All groups share one centre, and each spreads out both ways along 10 directions, with some noise.
Some rows, each with its group after it:
[-0.16 -0.57 -0.25 -1.12  1.10  1.38 -0.91 -0.64  1.60  1.19 -0.28  0.11
  0.04 -0.70]
(1)
[-1.13  0.85  1.59 -0.83 -0.34 -2.09  1.73  2.84  0.32 -0.22 -1.04 -0.78
 -1.83 -1.52]
(3)
[ 0.52 -1.17  0.47  1.07  1.63  1.20  1.32 -0.74 -0.91  0.43 -2.16  1.99
  1.25  0.37]
(0)
[ 0.04 -1.04 -0.37  0.14 -2.08 -2.23 -2.10 -1.14  3.48  0.08  4.19 -0.48
  1.17 -3.10]
(3)
[-1.60 -1.96  0.48 -1.50  2.48  0.94 -2.59 -1.90  0.96 -2.18  1.70  3.91
  1.28 -0.03]
(0)
[-1.53  0.36  4.32  1.54  1.30  2.23 -1.62  0.41  0.25 -0.03 -0.79  1.03
 -0.08  0.53]
(0)
[-1.56  0.20  0.74 -1.51 -0.96  1.91  0.96 -0.12  1.41  3.81  2.13 -1.95
  0.36 -1.04]
(1)
[ 0.07 -0.80 -0.02  3.06  0.47  1.47 -1.18  0.89  1.21  3.59  1.78 -2.75
 -0.57 -3.78]
(1)
[ 0.88  2.50 -3.00  2.26  0.24 -0.26 -0.65  1.73  2.48  0.29  1.69 -1.40
  0.13 -0.83]
(3)
[-1.51  0.50 -1.27  1.37 -0.73  0.81 -0.02  0.36 -0.50 -0.76 -0.63  1.68
  1.38 -3.36]
(1)
[ 2.98  2.17 -0.27  0.03  0.64  1.61  0.62 -2.25  1.91  0.61  0.72 -2.17
 -1.99 -0.73]
(2)
[-0.01 -2.07 -2.36 -1.58 -1.09  1.24  0.63  0.62  0.82  2.10 -0.19 -0.60
  0.06 -3.36]
(1)
[ 0.36  0.46 -0.04  1.49 -1.03  1.30  0.21  1.29  0.77 -1.50 -0.29  0.59
 -0.91 -2.39]
(0)
[-1.82  1.75 -0.62  0.65  2.45  1.07 -2.72 -0.58 -0.41 -1.92 -0.21 -0.08
 -1.83 -0.35]
(0)
[ 1.22  0.89  1.67  0.24  2.65  1.16  0.88 -2.78  1.59 -0.45 -1.74  0.41
 -1.10  0.70]
(3)
[-0.12  1.96  4.16 -0.43  0.23 -1.51  1.07  2.89  0.12  0.51 -2.70  0.32
 -0.02 -2.84]
(2)
[ 1.62  0.55  1.26  1.71  0.20 -0.04  0.41 -0.72  1.90  0.18  1.12 -0.40
 -0.09 -0.83]
(1)
[-0.75  2.32  2.41 -1.09  2.54  0.90  0.14 -1.11  2.55  0.21  1.59  0.22
 -0.63 -0.55]
(0)
[-0.67 -0.73  1.01 -0.39  0.52 -1.77 -1.07 -0.40  0.52  1.96  1.79 -0.83
  0.56 -2.69]
(1)
[-1.14  0.70 -2.79 -2.01 -1.53  0.95  1.05  0.97  0.89 -1.06  1.61 -1.28
 -2.40 -0.81]
(2)
[ 0.11 -0.17  3.54 -1.45  0.29 -2.84 -2.34  0.51 -0.20 -0.62  3.34  1.69
  2.31  1.56]
(3)
[ 0.07 -1.13 -1.42 -1.89  0.96  1.86  0.41 -1.44  0.30 -1.56  0.77  0.22
 -2.57  0.02]
(2)
[ 0.87  2.97  0.55  0.88 -0.15 -2.03  0.01  0.71  1.44  0.74  5.32 -1.50
  1.17  1.54]
(3)
[ 0.27 -0.67  1.79  0.66 -0.64  2.18 -0.99 -1.70  2.18 -2.17  1.28  2.04
  0.03  1.52]
(3)
[ 0.48  0.01 -0.21 -0.12 -1.04 -0.90 -0.90  0.72  0.61  0.02  3.08 -0.35
  0.74  0.07]
(3)
[-0.30 -2.17 -0.18  1.92  0.93  0.19 -0.88  1.44  0.33 -4.13 -1.88  2.44
 -2.03  2.12]
(2)
[-1.70  0.11  0.02 -0.33 -0.09 -0.49 -1.51  0.64 -0.26 -1.38  0.82  0.99
  0.40 -0.33]
(3)
[ 1.96  0.96  0.31  1.43  1.20 -0.91  1.40  0.80  2.35 -0.61  0.69  0.84
  0.09  0.01]
(0)
[ 1.06  2.06 -0.01  2.06  1.08  0.89 -3.17 -3.03 -1.16 -1.02 -2.13 -0.37
  0.11 -0.71]
(2)
[-0.26 -0.05 -2.38 -1.43 -3.16 -0.14  3.97  3.32  2.70 -0.97  2.85 -3.26
 -5.44 -1.19]
(3)
[ 2.05  1.46 -0.20  0.37  1.69 -0.91 -1.10  1.19  0.96  0.18  0.91 -0.23
  0.31 -0.02]
(2)
[-0.20 -1.31 -0.39 -2.62  1.44 -0.49  1.50 -4.67  1.54 -1.62 -0.63  2.17
 -0.25 -1.05]
(0)
[ 1.01  0.52 -1.15  1.10 -1.13  1.71  0.31  1.51  1.51  1.47 -1.78 -0.52
  0.80 -1.76]
(2)
[ 1.82 -0.17 -0.48  0.96  2.23  1.11  0.53  2.62  0.26  1.12  0.26  0.01
 -0.71 -1.07]
(2)
[-0.80  0.28  0.27  0.40  1.16 -0.78  1.43  2.98  2.50  2.20  2.89  0.21
  1.36 -0.73]
(2)
[ 0.30 -3.09 -1.22  0.27  0.40  1.97 -2.12 -0.65 -0.86  0.08 -2.78  1.01
 -0.12 -1.84]
(1)
[-1.68  1.33  3.32  1.39  0.24 -2.12 -0.70  1.72  0.45 -2.56  0.32  2.20
  0.45 -2.21]
(0)
[ 1.92  0.67  1.87 -0.18  0.52  0.34  0.27 -2.79  0.92  1.32  3.15 -0.66
  1.05  1.57]
(3)
[ 0.32 -0.62  0.55  1.11  0.26  0.27 -0.53 -1.23  0.92 -1.44 -0.81  0.59
 -0.79  0.35]
(0)
[ 1.19  0.27  0.54  0.70  0.85 -1.27 -0.57 -0.71 -0.16  1.52 -0.60 -0.80
  0.59 -1.97]
(3)
[ 0.45  0.02 -2.13 -0.59  0.55 -0.69 -0.61 -0.67  1.52  0.32  2.10  0.81
  1.61 -2.84]
(1)
[-0.41  0.13  1.20 -0.74 -0.01 -0.92  0.33 -0.56  1.15  0.26 -0.05  1.08
  1.30 -2.13]
(1)
[ 0.13  0.12 -0.57  0.26 -0.20 -0.38 -1.43 -0.32 -0.06 -1.82 -0.09  0.62
 -0.13  0.93]
(2)
[ 0.44  1.11  0.30  0.08  2.10 -2.24  0.97  0.31  2.47 -2.76  0.48  2.44
 -0.18 -2.03]
(0)
[ 1.83 -0.34  1.16 -0.21 -0.66 -0.26 -0.61  1.38  0.36  1.20 -0.30  0.03
  1.39  1.20]
(1)
[-1.55  0.01 -0.38 -0.15 -2.63 -0.06  0.53  0.33  1.89 -0.61 -0.42  0.36
  0.67 -0.30]
(2)
[ 0.48  0.91 -0.99  5.35  0.60  2.01 -1.63 -0.47 -1.23 -2.98 -1.37  0.88
 -0.97 -0.68]
(1)
[ 0.86 -0.78  0.72 -3.55  1.02 -0.25  0.15  0.15  2.34  0.32  0.42  1.34
  0.30  0.18]
(3)
[ 2.68 -0.07  0.24  2.43 -1.12 -0.55  0.57  4.50  2.15  0.32  0.60  1.14
  1.70 -0.58]
(0)
[-0.53 -1.24  2.14 -2.32 -1.66  1.12 -0.73 -1.36  3.21 -0.01 -2.46 -0.10
 -1.11 -1.11]
(0)
[-1.16  1.45  0.13  0.16  0.57  0.12  0.26  0.63  0.98  0.52  0.63 -0.35
 -0.11 -1.49]
(2)
[ 1.50  0.66 -1.14 -1.46  0.85 -0.97 -0.79 -0.66  0.94 -1.68  0.54  1.34
  0.62  1.66]
(1)

New rows, each followed by its group:
[-0.18 -0.46 -3.31 -1.76 -0.92 -0.18  1.48 -0.72 -0.09 -0.79  2.15 -2.00
 -2.72 -0.32]
(1)
[ 1.30 -1.80  0.51  0.54  0.39  0.01  0.62 -1.94  0.61  0.67 -1.86  0.49
  0.69  2.14]
(0)
[ 1.77  0.31 -0.90 -0.21 -1.08 -0.95  0.83 -0.88  1.86  0.43  0.24 -1.41
 -0.30  0.05]
(0)
[-2.25  0.32  3.79 -5.43  1.03  1.05  1.05 -2.13  3.17  1.73  0.56  2.00
  1.59 -2.70]
(0)
[-0.05 -1.23  1.31 -0.37  0.87 -1.02  0.38 -1.54  0.42 -1.18 -0.86 -0.49
 -2.72 -0.70]
(1)
[ 1.96  0.53 -1.61  1.21 -0.60  2.61  1.04  1.61  1.92 -0.41  3.02  0.47
 -0.26 -1.98]
(0)
[ 1.53 -0.08  0.36  4.83 -0.02 -2.41  1.40 -0.29 -1.20 -2.94  0.17  1.11
 -0.18  0.50]
(0)
[ 1.88 -0.69 -0.62 -0.04 -0.68 -1.43  1.14 -1.52  0.49 -2.41 -0.19  1.16
 -0.47 -0.86]
(1)
[ 0.51  0.02 -0.38 -3.57  3.09  1.63  0.29 -5.61  0.86  1.60  0.24  0.24
  0.33  0.18]
(3)
[-2.72  0.62 -2.99 -0.95  1.97  0.82 -6.78  1.47 -1.35 -0.22  3.35  0.16
  1.47  1.00]
(0)
[ 0.37  0.19 -0.06  2.88  0.34 -0.12 -1.45  0.97 -0.57 -1.09 -1.58 -0.15
 -0.64  1.07]
(0)
[-1.92 -0.26 -2.67 -1.82 -1.54  0.41 -0.64 -1.35  3.67 -0.08  0.44  0.86
  1.78 -0.17]
(2)
[-3.18  1.51  0.53 -2.37  2.13 -3.33 -1.29 -3.49 -0.16 -2.42 -1.68  0.56
 -1.09 -1.23]
(0)
[ 0.52 -0.17 -0.47 -0.12 -2.11  1.62 -0.46  0.36  1.81 -0.38 -0.16 -0.78
 -1.09 -1.64]
(0)
[-0.98  2.22 -0.72 -0.63  4.56 -0.29  0.29 -1.43 -1.40  0.72  0.47  0.89
  1.17  0.40]
(0)
[ 0.31  1.81 -1.46 -1.39  2.64 -0.31  0.58  0.75  0.67  1.98 -0.56 -0.07
  1.29 -0.25]
(0)
[-2.01  0.85 -1.90  0.77 -1.69  3.01  0.30  0.25 -1.26  1.40  1.75 -1.81
 -0.20 -0.81]
(1)
[-0.85  2.27  2.78  0.69  0.19  0.10  2.54 -1.55  2.52 -1.14  0.07  0.23
 -1.22 -0.84]
(1)
[-1.62  3.82 -2.30  1.87  0.87  2.55  0.74 -0.15  1.09  0.70 -0.98 -0.17
  1.30 -0.20]
(3)
[-1.11 -0.14 -0.35  0.22 -1.90  1.02  0.02 -1.59 -1.13 -1.45 -0.45 -0.21
 -1.16 -2.41]
(0)
[-0.22  1.16  2.59 -0.11 -1.00 -1.34  2.04  0.06  0.83  0.29  1.25 -1.72
 -1.52  0.55]
(1)
[ 0.64  1.18  1.40  4.26  0.01  0.95 -2.30 -2.90  1.35 -1.47  2.30  0.50
  0.94  0.82]
(3)
[ 0.37  1.94  1.22  0.11  2.20 -2.79  1.61 -1.20  0.75  0.35  0.98  0.41
  1.16  0.49]
(0)
[-0.78  1.27  0.05  0.98  0.75 -3.34 -2.91 -0.79  0.35 -1.09  0.26 -1.36
 -0.30  2.14]
(0)
[-1.89 -2.61  1.76 -0.60  1.43  0.95  2.85  0.80  2.64  1.94  2.36  1.82
  0.92 -0.51]
(2)
[ 2.83  0.45  0.02  1.64  0.21 -5.36  1.83 -1.59  0.81  0.82  0.63 -1.15
  1.75  3.36]
(0)
[ 0.39 -1.06 -1.93 -1.40  0.49  1.00 -1.93 -0.40  0.75  3.17  3.05 -1.93
  0.71 -0.42]
(1)
[-1.93 -0.59 -2.45 -0.13 -0.36  3.27  0.58 -0.15  1.02  1.72 -0.15 -0.78
 -0.74 -3.81]
(1)
[-0.79  0.98 -0.42  0.17 -0.75  3.24  1.74 -1.85  1.55 -0.98  1.50 -0.09
 -1.30  1.58]
(3)
[-1.83 -1.98  0.00 -1.58 -1.78  2.00  0.74 -0.53  2.26 -1.76 -1.62  1.40
 -1.57 -2.20]
(3)
[ 1.12 -0.52 -0.75 -0.04  0.82 -0.20 -0.83 -0.27  1.17  0.51  0.94 -0.67
 -0.45 -0.47]
(1)
[ 0.83 -0.05 -0.36 -1.13  0.28 -1.02  0.03 -0.90  0.92 -1.24  0.24  0.91
  0.11 -0.08]
(1)
[ 0.06  0.56 -0.72  2.26  1.81 -0.11 -0.65 -1.69 -1.64 -1.13  1.19  0.28
 -0.21  1.56]
(0)
[ 0.67  0.02 -1.60 -1.16  3.95 -1.62 -4.19  2.50  1.84  0.20 -0.93  0.93
  0.70 -0.38]
(1)
[-0.51  1.86  2.04 -0.42  1.59 -0.95 -1.30 -0.95  0.96  0.79  2.69 -1.26
 -0.22  2.15]
(1)
[-0.55  4.51 -1.57  1.78  4.34 -0.61  1.62 -0.69 -3.16  0.79  2.22 -0.60
  0.56 -0.14]
(0)
[-1.04  1.69  1.95  1.26  1.00  1.07 -0.81 -0.01  2.16  1.97  1.19 -0.12
  1.58 -2.00]
(1)
[-1.62 -0.36  2.58  0.82  1.97 -0.27 -0.86 -1.21  1.81  1.26 -1.17  2.26
  2.97 -1.18]
(2)
[-1.33  0.79  2.42 -0.58  0.09  3.47 -1.47 -1.61  0.58  1.78  2.77 -1.20
 -0.28  0.37]
(0)
[-2.87  2.87  0.33  0.79  0.90  0.30  2.04  0.29  1.73 -2.13 -1.13  0.48
 -2.15 -2.50]
(1)
[-1.10  1.18  0.17 -4.83 -0.27 -1.50 -0.78  2.44  0.38  2.57  1.25 -0.66
  1.99  2.25]
(1)
[ 0.87  0.88 -0.19  1.46  1.24 -1.78 -0.88 -0.71  0.51 -2.12  1.08  0.55
 -0.39 -0.44]
(1)
[ 0.30 -0.85  0.32 -0.34  1.54  0.12 -2.32 -0.17  0.39  0.00 -1.35  1.08
  0.81 -0.44]
(1)
[-2.85  1.90 -0.08 -0.90  4.75 -1.61 -1.26  1.28  0.89  0.05  2.47  0.69
 -0.13 -1.37]
(2)
[ 0.70  0.68  0.73  0.86  1.42 -0.17  0.40 -0.58  2.38 -2.40  2.88  2.07
 -0.40 -0.96]
(0)
[-1.36  0.41 -0.03  1.07 -1.33 -0.95  1.37 -0.03 -1.02 -1.58 -0.10 -0.01
 -1.09 -2.33]
(1)
[-2.99  4.42 -1.01 -2.04  2.70 -0.23 -1.51  1.31 -0.63  0.34  0.18 -0.70
 -0.26 -2.77]
(0)
[ 1.86 -0.98  0.64 -1.06  1.16  1.30  0.84 -0.65  1.67 -0.44 -0.63  0.71
 -1.38  0.00]
(2)
[-1.23  2.39 -0.56  1.17  1.27  0.09 -0.68  1.30 -1.14 -1.17  0.32  0.10
 -0.45 -1.95]
(0)
[ 0.89  1.93  1.78  1.86 -1.25 -0.87  1.94  0.80 -0.44  2.12  0.09 -1.84
  0.70 -0.01]
(0)
[ 0.24  1.57  4.22 -0.98  1.05 -0.49  1.15 -2.32  2.65 -0.57  0.20  0.51
 -0.29  1.47]
(1)
[-1.01  2.81 -1.37  0.60  0.09 -1.36 -0.66  1.89  0.36  0.76  1.97 -0.48
  1.83 -0.38]
(3)
[-0.26 -2.75  0.03 -2.31  1.52  2.09 -1.92 -2.20  2.23  0.11 -3.94  1.49
 -0.19  1.14]
(0)
[-3.09 -0.53 -0.71 -0.48  3.03 -0.27 -2.08 -2.42  1.11  0.22  1.29 -0.05
 -1.17 -4.32]
(1)
[ 0.07  0.19 -3.18  1.08  1.45  1.50 -1.24  1.84  1.70 -1.37 -2.85  2.29
  0.57 -3.40]
(1)
